The first 6 rows are patterns. Each new row is the sum of 2 different patterns, raised or lowered, with some noise. Before adding, each is slid sideways (what falls off one end comes back at the other) and multiplied by a number that may be negative. Names go in the order of the patterns.
(in the rows, 128 means zero)
Known rows, each followed by the names of its patterns:
[100 117 155 143  97 104 101 162 104 132 161 100 114 158 109 119 105 113
 150 114 115 119 128 114  94  96 145 141]	Q368
[104 163  98 144 133 136 101 124 145 138 129 137 150 134  94 141 163 131
 111 129 150 125 147 144 142 110  94 109]	Q44
[131 142 101 135 135 118 132 111 152 144 112 151 125 102 150 124 134 153
 101  93 117  96 123 117 145 157  96 126]	Q93
[158 146 113 137 158 108 138 119 119 153 119 133 115 103 162 148 143 161
  93 144 127 140 117 157 157 125 136 138]	Q901
[108 104 155  96 102 157  94 115 149 137 157  95 107 123 158 107 130 121
 126  99 119 125 108 133 116 146 148 152]	Q119
[109 129  98 134 157 142 124 139 110 159  95 147 162 101 104 109 151 128
 126 119  96 146 120 147 116 108 140 135]	Q26

New rows, each followed by the names of its patterns:
[114  92 116 116 105 124  86  72  96  95 127  94 105  80 136 106  86 131
 103 105  68  74 145 100  78 118 115 112]	Q93 Q901
[110 124 137 142 148 101 123 159 125 162 157 101 166 105 111 110 127 152
 117 150 164 130 144 118 148 134 113 141]	Q93 Q901
[143 124 141  93 144 109 112 192 103 128 151 135 106  95 129 146 119 102
 116 149 118  89 132 140 153 126 109 166]	Q368 Q901
[132  97 124 157 123 163 127 168 102  76 132 128 180  88 148 139 146 129
 117 156 130 143 155 147 133 115 144 186]	Q44 Q26
[154 196 166 121 157 144 150 139 178 165 148 139 168 167 115 160 177 134
 152 162 148 171 158 176 162 170 138 193]	Q368 Q26
[168 150 126 136 178 176 140 113 165 146 132 171 119 192 110 106 185 146
 167 156 127 153 149 151 159 189 145 190]	Q93 Q26
[ 73  94 109 111 106 120 115 102 109 132 116  84 129 125  96 119  82 136
 145 113 128 123  84 152  91 132 155  77]	Q93 Q26
[ 96 124 154 150 101 110 152 128  68 109 163 135 127  86 148 108  96 147
 134  78 108 109 117 151  75 134 129 128]	Q368 Q44
[108 181  88 141 126 130  81 118 135 117 134 123 162 152 129 121 128 158
  85 105 170  94 128 162 148 143  74  96]	Q44 Q119
[117 109  96 161 144 119 102 184 120 108 133 176 140 116 153 111 130 105
 132 140 169 176  76 188 142 101 160 169]	Q44 Q119
[160  92  99 112 110 136  94 105 133 120  93 118  94 147 145  85 129 143
 150 124  83  93 141  86 156 143 108 109]	Q368 Q901
[162 131 100 146 144 155 142 163 113 112 153 133 148 180 135 105 182 135
 162 110 145 142 153 117 140 130 122 115]	Q44 Q119
[162 149 124 144 178 140 154 150 126 155 131 145 156 164  93 158 124 127
 159 148 145 123 124 159 160 135 150  86]	Q901 Q119
[ 69 101  93 150 140  69  98 112 115  66 111 150  88  82  94 149 124  77
 132  89  74 115 126 148 153 112  46 129]	Q44 Q93
[138 150 205 202 169 196 156 196 128 155 215 146 146 141 204 159 159 168
 140 190 141 168 171 134 174 191 133 168]	Q93 Q26
[162 139 101 144 130 118 111 162 160 121 138 152 160 119 117 158 155  92
 135 131 113 162 127 140 101  78 146 129]	Q44 Q901
[136 107 124 160 126 147 153  97 181  92 123 183  99 108 135 124  95 115
  88  92 135 138 175  87 106 144 149  82]	Q93 Q26
[100 132 174 105  83  95  75 186  94 132 139 116  91 121 115 113 101  86
 127 133 108  92 147 108 109 110 116 144]	Q368 Q901
[148  91 151 125 175 160  94 166 139 114 150 140 167 185  88  82 147 109
 101 105 174 184 125  95 155 141  71 163]	Q368 Q93
[ 94 126 132 176 130  79 138 153 135 110 141 143 142 101 131 182 154 126
  86 181 135 151  91 170 127  85 145 139]	Q368 Q44
[145 114 133 153 145 149 123 111 177 129  74  96 158 139 164  63 172 103
  63 172 158 108 122 132 149 147 127 123]	Q368 Q26
[126 177 163 116 112 163 152 119 152 132 154  99 120 153 106 146 158 131
 157 149 103 151 192 129 150 164 129 117]	Q93 Q119
[137 136 104 135 117 141 107 133 145  95 117 178 107  96 114 135 147 103
 124 110 117 110 122 136 158 157  86 145]	Q368 Q44
[134 160 173 146 135 120 122 166 154 188 193 155 116 203 130 145 131 166
 174 131 137 148 145 125 124 159 155 135]	Q368 Q44
[110 171 156 110 110 146 109 155 133 133 141 126 105 128 121 132 147  99
 126 141 109 135 176 137 164 145 127 131]	Q93 Q901
[100 102 109 103 153 104  70 121 112 114 139  74 150  97 100 158 113 119
  87  93 146 115 144  96 132  79 106 135]	Q901 Q26
[127 118 137  97 191  95 156 161 121  94 101 162 130 128 108  94 165 121
 133 139 112 156 152 102 143 105 153 186]	Q901 Q26
[123  86 122 159 104 133 150  65 162 163 114 109 104 136 173  94 113 177
  92 105 105 173 131 123 134  84 151  98]	Q119 Q26
[146 199 181 120 159 188 197 211 108 172 151 109 218 166 138 175 182 166
 157 147 173 171 151 150 190 192 170 166]	Q368 Q901
[138 177 155 127 142 166 153 168 142 142 135 133 140 113 151 174 120 189
 155  92 155 154 114 149  91 192 140 117]	Q119 Q26
[114 174 103 156 111  96  83 118 111 122 100 147 124 112 174 128 120 130
  91 100 164 122  95 156 113 167 111  92]	Q119 Q26
[119 112 113 161 101  74  99  93 105  89 125 173  80  83 119 144  96 101
 125  93 104  91 154 164 124 157  84 128]	Q44 Q93
[115 100 147 103 117 102 116 177 153 152 124 116 126 119 127 135 150 134
 115 130 127 134 133 136 120 123 106 144]	Q44 Q901
[ 97  95  96 101 105  92  91 125  75  88  86  52  52 104  82 102  92  88
  43  99  97 113  82  80 117  98  49 101]	Q44 Q26
[190 205 166 144 146 229 155 211 206 126 153 212 152 186 130 197 184 132
 192 192 197 144 146 151 204 222 135 177]	Q368 Q26
[ 96 130  82 124 139  84 105 145 122 121  65 122 134 129  97 152 133  95
  76  92 156  83 135 148 116 132 177  89]	Q368 Q119
[132 144  97 133 111 169 151 102 176 166  99 168 128 125 150 123 165 165
 127 135 133 149 169 121 147 133 158 157]	Q119 Q26
[ 98 115  97  86 158 103 139 103 101  83  96 111 125  86 118  90 103 130
 112 147  94 125 127 104 149 102 133 123]	Q901 Q26
[132 127 138 153 132 111 140 150 142 137 157 104 109 141 157 147 140 179
 118 182  97 147 125 136 156 128 104 145]	Q368 Q44
[ 53  54 165  50  95 157  87 122 101  68  92 112  70 127  87  91  68  97
  91  57  80 107 134  98 118 111  98 100]	Q368 Q119
[164 134  66 141 130 131 135 155 112 126  73 156 163 144  99 157 146 140
  96 170 171 134 129 125 161 106 125 119]	Q44 Q119
[122 142 132 142 165 133 172  80 170 144 105 106 138 151 117 120 122 100
 128 120 170 111  92 137 150 117 116 109]	Q44 Q26
[125 115 111 152 146 146 128  73 128 121 134  94 168 142  85 137 130  94
  94  92 174 126  95  95 150 118 107 126]	Q44 Q119
[151 113 139 137 172 169 100 142 161 127 124 132 132 150 129 128 140 124
 153 167 146 146 120 144 137 161 108 137]	Q93 Q901
[ 85 164 137 110 113 138 130 138 111 156 129 137 160  95 122 100  84 129
 131 149  91 159 127  80 159 131  97  95]	Q901 Q119
[ 98 147 169  79 107  95 153  77 122 152  85 119 142 127 139 131  94 123
 140  83  93 154  82  84 121 152 167  69]	Q368 Q119
[ 77  99  69  68 155 108 104 122  75 104  69  84 111 142 101  92 139 128
  99  97  65 143 106  90 145  70  82 156]	Q368 Q901
[ 68 133 107 147 139  91 104 103 102 143 125  96 147 125  98 136 127 126
 105 120 133 121 157 153 114  85 102 101]	Q368 Q44
[ 94 101  76 142 134 120 106 127  90 121  62 149 163  70  85 122 152  91
  96  87 115 116 113 162  86  88 155 109]	Q368 Q26
[162 142 144 124 109 136 138 104 145 125 132 118  89 137 162 132 110 113
 104 158 162 122 156  83 143 137 123 109]	Q901 Q26
[ 97  91 103 143 139  65  97 123  46  94 128  72 113  98  78 121  40  77
  85 147 107  73  91 103  84  68 105  87]	Q93 Q119
[143  93 139 116  92 147 123 129 148 122 118 135 167  98 114 138 129  85
 166 167 129  76  91 146 160 110 122  94]	Q119 Q26
[136 115  95 130  99  86 115 102 128  98 112 132 101 133 123 109 108 101
 142 124  89 120  87  93 145  83 140 134]	Q93 Q901
[143  70  78 106 119  97  81  82 111  60  94 119  66 104  86  93 138 149
  95 108 125  85  68  96 101  90 115  95]	Q93 Q119
[113 124 106  69 150  98  86 113 122 151  96  91 143 118 153 116 101 115
 126 150 138  81 118 105 111 151  86 114]	Q901 Q26
[155  80  95 114  88 113 112 146 156  93  88 122 110  63 155 141  76 125
 121 151 132  68 124 143  92 115 106 123]	Q368 Q901
[182 102 165 127 103 196 164 168 124 157 133 138 179 131 151 114 149 179
 135 125 180 142 183 153 110 143 150 150]	Q901 Q26
[106 169  85 130 142 101 101 110  99 131 161 124 171 149 157  91  75 179
  96  97 137 118 107 139 142 149 111  82]	Q93 Q119
[131 121 117 111 133 100 115 106 131 103  89 123 151  96  92  98 137 139
 111 120 111  94 131 111 160 157 121  75]	Q44 Q26
[106 127 119  86 136  91 106 105 109 134  90 144 152  67 122 112  74 134
  82 135 119 124  71 108 115 111 106 110]	Q901 Q119
[136 142 197 144 110 147 107 192 159 138 193 120 118 213 172 158 163 145
 187 126 113 178 156 139 109 150 168 162]	Q368 Q93
